The rows come from 4 hidden closed curves, with some noise, and rows from the same curve form a group. Each curve winds through 6 dimensions. The rows are also pushed far along 4 directions, which tell nothing about the answers.
In the rows, 128 means zero.
Known rows, each followed by its group:
[142 139 153 113 123 126 137 115 152 126 123 112 180 191 139 129 128 121
 102 135 165]
J
[129 144 133 147 133 134 115 126 127 118 124 141 121 134 153 129 147 119
 133 129 150]
U
[ 96 153 149 105 146 160 136 140 205 158  95  79 158 145 125 228 101 113
 120 169  84]
U
[146 136 102 118 116 115 128 135 105 112 136 137 111 109 126  81 133 130
 115 114 130]
U
[104 166 116 138 150 143 125 155 151 151 106  99 106 100 118 192 121 128
 116 134  93]
J
[136 112 121 139 141 134 133 115 175 102  79 102 171 132 114 131 156 132
 147 139 117]
U
[104 120 100 165 138 129  91 137 120 131 137 136 131  95 120 129 130 147
 164 137  95]
G
[ 84 124 130  98 155  92 137 143 129 127 113  86  98 101  87 138 102 142
 103  84 107]
T
[121 153 126 129 121 151 114 119 140 129 154 139 152 152 152 158 123 121
 139 143 125]
G
[ 99 103 115 125 149  96 113 110  98 109 135 126 130 111  95  84 116 150
 142  89 133]
G
[143 131 120 146 122 148 142 105 103 143 139 145 134 133 116 119 132 125
 123 118 144]
U
[170 180 126 148 102 135 116 129 151 154 150 124 179 184 162 143 129 120
  93 153 145]
G
[168 184  93 141  91 121 113 124 127 120 163 152 143 154 172 125 152 134
 116 142 128]
T
[151  81 153 140 123 114 140 126 106 138 119 130 142 144 110  74 132 130
 115 123 166]
G
[ 93  88 156 182 162 132 101 102 177 109  78 118 152 115 127 154 163 131
 198 138 122]
U
[128 132 135 125 129 107 107 112 133 131 143 130 141 134 131 107 107 127
 135 111 128]
G
[164 144  81 148 106 106  98 105  94 101 167 153 148 127 145  67 139 147
 136 103 137]
J
[109 182 191  92 126 148 161 150 206 190 116  69 149 191 138 241  91  95
  58 157 126]
T
[ 90 120 108 140 144 134 102 135 137 129 140 121 127  88 109 140 112 134
 159 118  82]
J
[139 195  55  95  97 122 135 139  47 160 211 160  67  76 106  82  76 128
  77  76  97]
U
[132 169 101  85 124 123 149 115  73 131 168 143  98 124 113  99  96 122
  90  81 141]
G
[108 137 135 122 116 144 139 149 134 166 139 125 123 129 121 158 113 122
 111 153 107]
T
[120 142 158 120 133 120 143 128 140 155 122 113 111 137 122 156 112 120
 105 118 133]
T
[140 174 168 109 111 150 162 136 187 173 131 104 124 160 147 204 110  96
  85 141 118]
G
[107 133 105 137 134  91  83 131 103 117 143 155  84  90 146 123 125 152
 173 128  95]
T
[144 157  97 158 111 131 107 114 137 108 152 149 155 140 147 116 159 129
 146 127 122]
J
[112 151 134 137 130 108 112 129 168 131 128 127 112 130 148 178 138 134
 152 140  88]
T
[157 216  83 161 110 134  81 124 133 112 165 159 143 151 194 147 154 129
 137 148 129]
J
[114 148 102 138 131 103  83 133 118 108 142 147 117 122 161 138 137 150
 161 145 111]
J
[147 122 121 116 108 111 160 122 106 123 140 133 138 150 108  83 146 135
  96 110 150]
T
[149 121 142 135 114 128 169 114 111 146 128 128 130 148 106 112 141 124
  95 108 158]
U
[ 86 153 110 121 141 117 139 147 144 145 127  98 103 102  91 171 124 137
 113 106  82]
J
[ 85  66 178 102 158 137 156 136 172 112  94  92 139 137  92 148 126 115
 144 116 126]
T
[155 134  83 140 118 111 141 116  70 130 143 147 100  90  97  61 131 141
 111  85 133]
J
[166 170 164 102  86 144 150 119 157 156 160 133 186 228 170 150 122 104
  76 167 168]
T
[138  56 118 113 118 122 159 109  56 127 149 159 123 103  72  26 116 134
 128  92 146]
U
[140 136 129 101 120 117 136 125  92 153 164 129 145 153 104  79  85 124
  82 103 153]
G
[102 111 133 127 126 116 131 132 158 126 121 124 133 130 123 155 143 137
 151 148  96]
J
[120 147 111 173 121 107  75 120 153 128 121 140 134 111 162 147 149 145
 172 165  95]
T
[117 108 144 141 137 117 120 109 167 125 118 116 150 123 112 120 124 122
 152 107 113]
G
[119 125 101 142 123 103  79 120 109 118 157 160 107  84 144  96 116 139
 173 122  97]
U
[102  48 175 145 143 101 136 123 200 105  63  93 155 126 105 130 163 135
 173 139 110]
U
[131 116 131 133 135 106 117 102 132 104 123 126 165 149 120  89 137 135
 136 109 149]
J
[138 203 111 134 113 164 109 134 102 161 180 165 106 136 174 162 107 106
 110 147 134]
U
[145  95 158 148 116 152 153 128 142 135 118 129 156 160 128 130 153 117
 124 147 155]
G
[141 130 111 146 111 126 109 126 153 102 120 128 176 150 154 120 161 136
 143 157 131]
T
[116 150 124  96 137 156 137 131 117 135 136 135 130 144 130 148 104 116
 118 142 132]
G
[148 156 130 104 122 174 181 138 108 154 127 123 131 156 109 140 121 106
  69 134 160]
U
[136  97 115 158 122 119  94 116 148 106 120 135 149 111 146 123 145 148
 182 152 103]
J
[ 93  68 102 127 154  86 141 134  36 121 128 126  84  76  49  51 121 168
 119  64 139]
G
[147 135 133 143 131 130  97 106 147  90 133 131 152 137 166 108 134 114
 148 107 154]
T
[ 91  92 128 125 156 111 130 145 131 109 102  92 126 112  94 136 135 152
 134 113 117]
J

New rows, each followed by its group:
[151 127 127 177 124 138  99 112 165 102 111 127 213 181 160 130 176 137
 152 167 156]
G
[114 126 125  91 146 138 153 141  96 147 113 117 106 114  96 136  94 130
 103 130 130]
U
[105 180 108 169 129 106  79 124 141 142 150 138  88  90 158 173 128 135
 156 117  88]
U
[146 147 113 140 132 120 111 119 113 100 141 135 106 109 146 106 130 124
 131  86 143]
T
[157 162 125 121 105 131 126 133 152 119 139 132 150 156 159 119 136 111
 108 141 136]
U
[142 136  93 145 108 112 106 123 140 126 139 141 122  93 138 123 136 142
 157 135  78]
U
[143 206  91 115 119 135 124 139 118 158 161 133 115 120 129 140  95 119
  91 118 104]
G
[108 151  76 136 135  99 100 150 110 119 129 132  63  48 118 124 125 149
 147 109  70]
U
[110 175 150 127 147 173 123 148 197 168 109  83 157 147 137 222 102 102
 108 162 107]
J
[120 122 177 101 135 161 167 133 159 171 106 108 150 163 108 159 103  96
  96 155 139]
J
[100 109 114 156 136 109  99 144  98 143 139 133  89  80 119 134 124 151
 151 122  97]
G
[147 104 132 107 106 109 135 114  75 123 158 158 146 161 127  52 116 132
 110 122 176]
T
[100 121 164 116 145 131 162 155 167 175 103  69 149 151  81 172 109 124
  79 129 118]
G
[114 107 157 126 140 143 157 147 144 146  99 112 107 126 115 170 133 120
 121 144 126]
G
[ 96 118 133 138 148 115 143 133 172 119  89  93 135 124 100 162 159 140
 135 123 101]
J
[101  90 144 162 131 112 109 130 136 135 126 126 110 101 126 144 135 140
 162 127 107]
G
[135  73 137 168 142 138 137 114 151 114  72 126 146 115 115 134 173 138
 175 157 123]
U
[ 89 188  80 138 138 121  87 153 119 159 159 116 109  96 124 177  99 150
 119 127  75]
G
[131  93 124 151 148 127 121 104  93 106 104 142 130 114 114  91 144 139
 158 121 153]
U
[143  49 100 151 128  96 112 109  77  88 123 148 128  86 102  37 144 163
 174 105 132]
J
[143 144 136 130 118 125 120 139 117 134 129 142 111 137 158 138 133 125
 122 150 141]
U
[158 162 131 138 110 175 125 134 148 152 143 140 158 154 162 158 121 103
 122 171 132]
J
[ 72  87 154 135 176 122 137 153 155 132  58  73  95  75  83 168 128 137
 134 118 105]
T
[107 132 119 143 140 130 116 135 138 132 123 108 160 142 116 146 131 142
 125 136 124]
G
[112 126  70 145 138  88  92 135 101  96 126 140  78  43 112  78 137 152
 167  91  82]
U
[125  85 175 109 140 134 147 127 126 127 102 107 155 156 115 105 116 117
 105 130 180]
T
[129  83 125 135 150 133 157 117 114  98  88 119 155 134  84  84 163 136
 132 112 160]
G
[103 140 128  74 132 151 166 148  92 182 164 123  96 109  73 122  59 106
  80  99 107]
G
[116 120  95 197 135 126  66 126 144 112 125 143 150  97 150 132 159 150
 199 153  95]
G
[145  75 179  91 129 144 195 109 138 134 108 107 189 189  75  73 118 101
  84 106 187]
G
[147 157 124 118 110 165 140 118 127 145 160 144 157 157 137 128 112 102
 105 138 141]
U
[118 178 139 129 126 155 131 128 165 157 128 136 139 154 143 176 128 101
 124 157 118]
J
[120 131 130 130 128 137 127 119 150 152 123 119 138 124 121 168 113 132
 137 147  98]
U
[141 178 109 139 128 122 109 129 125 139 124 135 111 120 150 145 128 131
 123 139 123]
J
[103 155 147 123 142 142 146 158 180 137  94  88 137 157 131 214 147 127
 106 159 115]
J
[ 80  89 132  94 156  95 147 135  90 155 134 101 102  92  44  82  75 138
 103  69 113]
G
[125 213  89 148  99 124  79 121 159 141 178 160 127 129 185 176 131 128
 155 156  70]
J
[133 119 123 126 127 120 142 119 154 130 108 108 145 123 106 135 132 135
 128 129 104]
U
[128 198  79 113 129 144 125 139  99 145 158 134 115 122 126 144 108 130
  99 122 111]
G
[108 121 132 128 149 146 132 125 126 148 120 123 130 108  95 119 101 113
 130 115 123]
J
[ 79 101 161  92 150 150 163 143 155 166 118  98 125 117  73 157  85 107
 115 120 100]
G
[101  83 119 126 154 103 138 134  78 120 110 115 115 106  73  88 130 158
 121  98 143]
G
[111 167 135 140 150 134 107 138 176 125 116 103 104 106 152 196 123 118
 139 114 103]
T
[150 135 118 142 123 129 137 121 107 114 125 139 125 140 141 123 156 137
 121 128 155]
G
[180 172 118 139 107 139 114 124 112 133 137 157 138 161 179 125 136 123
 115 166 160]
J
[146 118 124 121 123 125 134 132 106 105 135 125 156 163 129 101 137 138
 106 123 165]
J
[118  88 160  87 137 112 167 126  98 151 134 109 144 152  67  74  87 122
  83  89 163]
G
[ 90 109 153  72 131 100 168 144 105 152 130 114  97 139  86 133 101 136
  93 117 123]
J
[152 128 122 104 118 163 166 135  81 141 146 149 136 154 111  94 120 114
  91 129 167]
G
[105 151 160 116 134 132 153 126 190 141 104 101 160 174 118 176 138 112
 109 139 126]
J
[141 158 135 170 112 112  85 137 163 154 142 129 125 129 174 171 128 133
 139 153 104]
G
[155 120 143 156 109 141 152 119 140 134 121 137 141 148 134 126 162 120
 123 135 149]
U
[162 128 136 140 110 118 125 124 127 112 113 139 149 165 159 114 161 136
 123 160 163]
T
[121 102 115 128 152 108 120 128  95  90 115 119  96  84 108  82 130 139
 134  73 145]
T
[121 209 115 155 129 130 103 142 184 157 113 106 102 114 168 245 134 135
 129 163  73]
U
[133 175 117 126 120 121 106 114 144 133 152 130 154 153 149 136 114 126
 120 125 124]
J
[144  94 179 138 128 138 166 129 176 141  87  85 200 194 104 131 153 119
  92 144 169]
G
[107  77 119 168 164 138  90 116 173  73  64 124 160  90 130 117 170 133
 216 154 105]
U
[150 176 130 144 109 157 101 112 175 126 142 152 138 141 192 178 135 105
 160 163 112]
G
[140 101 144 127 135 138 169 125 116 113  98 117 145 156 108 117 160 129
 107 126 171]
G
[117 147 103 142 140 118 118 135 120 110 127 131 123 124 125 127 151 141
 132 116 126]
J
[130  60 151 117 156 141 169 127 104 120  93  99 156 135  64  70 123 125
 103  94 177]
J
[132 146 135 145 139 160 112 119 162 137 115 122 167 140 138 143 123 108
 137 144 131]
J
[126 116 132 174 138 117  90 107 183 116  80 132 146 109 154 153 161 137
 198 171  95]
J
[119 112 156 100 122 122 191 149 117 185 118 101  84 123  80 164 106 130
  69 121 117]
U
[134 134 117 146 115 103 122 111 147 110 133 131 152 139 130 114 156 138
 142 120 120]
T
[136 121 121 159 139 145 108 120 167 120 104 131 156 114 131 125 144 117
 170 146 108]
G
[104  94 156  95 140 115 142 146 126 125 104 105 132 144 110 130 117 135
 110 141 143]
T
[126 112 114 158 126 134 111 120  95 136 140 146 111  81 117  85 123 126
 146 109 130]
T
[ 90 111 143 106 145  98 143 146 156 134  98  84 119 123  99 170 124 149
 117 125  99]
J
